The groups are shells around one centre, one inside the other: the same stretched ball of 4 dimensions in 7 sizes.
(in the rows, 128 means zero)
Known rows, each followed by its group:
[128 107 125 123 128 135 160 126] | k_634
[121  84 114 103 114 192 128 143] | k_333
[148 129 139 143  94 148 122 165] | k_747
[122  80 109 101 116 193 129 137] | k_747
[ 94  78 123  86 126 205 147 156] | k_872
[109 101 136 108 111 184 143 171] | k_872
[117 107 132 117 159 118 149 111] | k_424
[112  90 124 101 156 157 116 118] | k_714
[ 86  58 113  69 125 240 126 158] | k_424
[184 177 157 192 103  51 140 140] | k_714
[182 155 137 178 118  59 139 110] | k_249
[136 106 126 123  84 190 128 173] | k_714
[106  76 117  90 101 229 128 171] | k_424
[161 142 140 158  90 121 140 158] | k_333
[171 143 136 164  98 105 131 139] | k_333
[136 119 132 134 118 127 162 137] | k_249
[172 144 135 167  96 100 143 138] | k_634
[180 148 134 172 110  78 131 118] | k_249
[157 119 120 143 159  80 122  76] | k_747
[159 114 117 140 123 122 122 109] | k_634
[174 148 139 167 112  89 119 128] | k_872
[107  92 130 101  97 209 146 181] | k_747
[131  97 117 116 170 117 116  83] | k_424
[150 147 148 158 118  84 168 137] | k_634
[175 151 137 173 130  53 146 102] | k_249
[ 93  75 120  84 137 199 141 144] | k_249
[136  96 115 117 106 177 126 142] | k_634
[149 146 149 156 122  91 147 139] | k_333
[173 145 137 167  85 112 139 152] | k_424
[177 174 156 188 113  43 155 130] | k_747
[154 155 156 163  90 112 149 174] | k_714
[116  86 121  99 102 215 114 168] | k_714
[155 148 149 159 116  95 135 143] | k_872
[166 129 127 152 124 103 114 112] | k_333
[ 99  80 121  91 127 193 152 148] | k_872

New rows, each followed by its group:
[ 99  91 129  98 132 175 159 148] | k_747
[122  92 119 107 156 148 112 106] | k_634
[ 90  65 112  77 159 186 143 117] | k_714
[115 100 128 111 155 132 149 113] | k_872
[135 133 148 141  85 149 162 184] | k_714
[188 150 131 178 109  71 130 112] | k_714
[146 149 153 157 123  85 157 141] | k_747
[157 149 147 163  95 101 164 156] | k_634
[185 157 137 181 102  68 145 123] | k_424
[171 148 142 167  86 114 126 157] | k_424
[150 118 125 138 151  99 117  94] | k_333
[143 131 138 145 141  86 155 113] | k_333
[122 119 140 127 153 108 150 119] | k_714
[158 122 123 145 147  91 119  91] | k_333
[182 158 141 180 118  55 139 113] | k_333
[101  87 127  95 145 172 138 136] | k_872
[113  91 125 101 132 182 114 143] | k_747
[116 110 137 118 126 147 157 147] | k_333
[186 152 135 177  95  85 132 130] | k_714
[188 165 143 187 117  46 136 112] | k_872
[163 117 116 145 119 116 128 108] | k_714
[146 121 131 137 152 100 115 102] | k_747
[ 90  72 118  81 161 179 139 119] | k_714
[130 134 148 140 124 111 163 147] | k_747
[162 150 145 166  94  99 157 153] | k_249
[106  96 129 105 139 157 159 136] | k_634
[161 143 137 162 117  79 166 122] | k_714
[128  91 117 109 104 196 118 154] | k_634
[145 118 131 135  90 164 128 165] | k_872
[ 98  92 133  96 124 190 146 163] | k_747
[182 152 136 176 111  71 135 118] | k_249
[158 127 126 149 157  69 132  79] | k_634
[119  90 118 105 167 135 125  94] | k_634
[130 103 121 121 162 110 139  90] | k_872
[116  76 112  93 130 202 100 135] | k_714
[160 120 123 144 124 117 113 114] | k_333
[143 119 128 137 121 120 154 126] | k_333
[146 106 116 129 123 138 129 117] | k_333
[112 111 141 115 127 155 149 156] | k_747
[178 156 140 176 129  52 133 105] | k_333
[179 154 138 177 110  64 154 119] | k_424
[ 88  61 112  72 133 225 133 147] | k_634
[ 91  68 116  79 122 219 148 155] | k_424
[147 142 148 152  89 128 154 172] | k_872
[117  76 108  96 141 179 123 115] | k_333
[ 92  58 108  71 153 211 114 123] | k_424
[148 109 118 131 145 118 112  97] | k_333
[155 147 146 160 148  57 143 105] | k_424
[135 130 146 138 109 139 135 163] | k_747
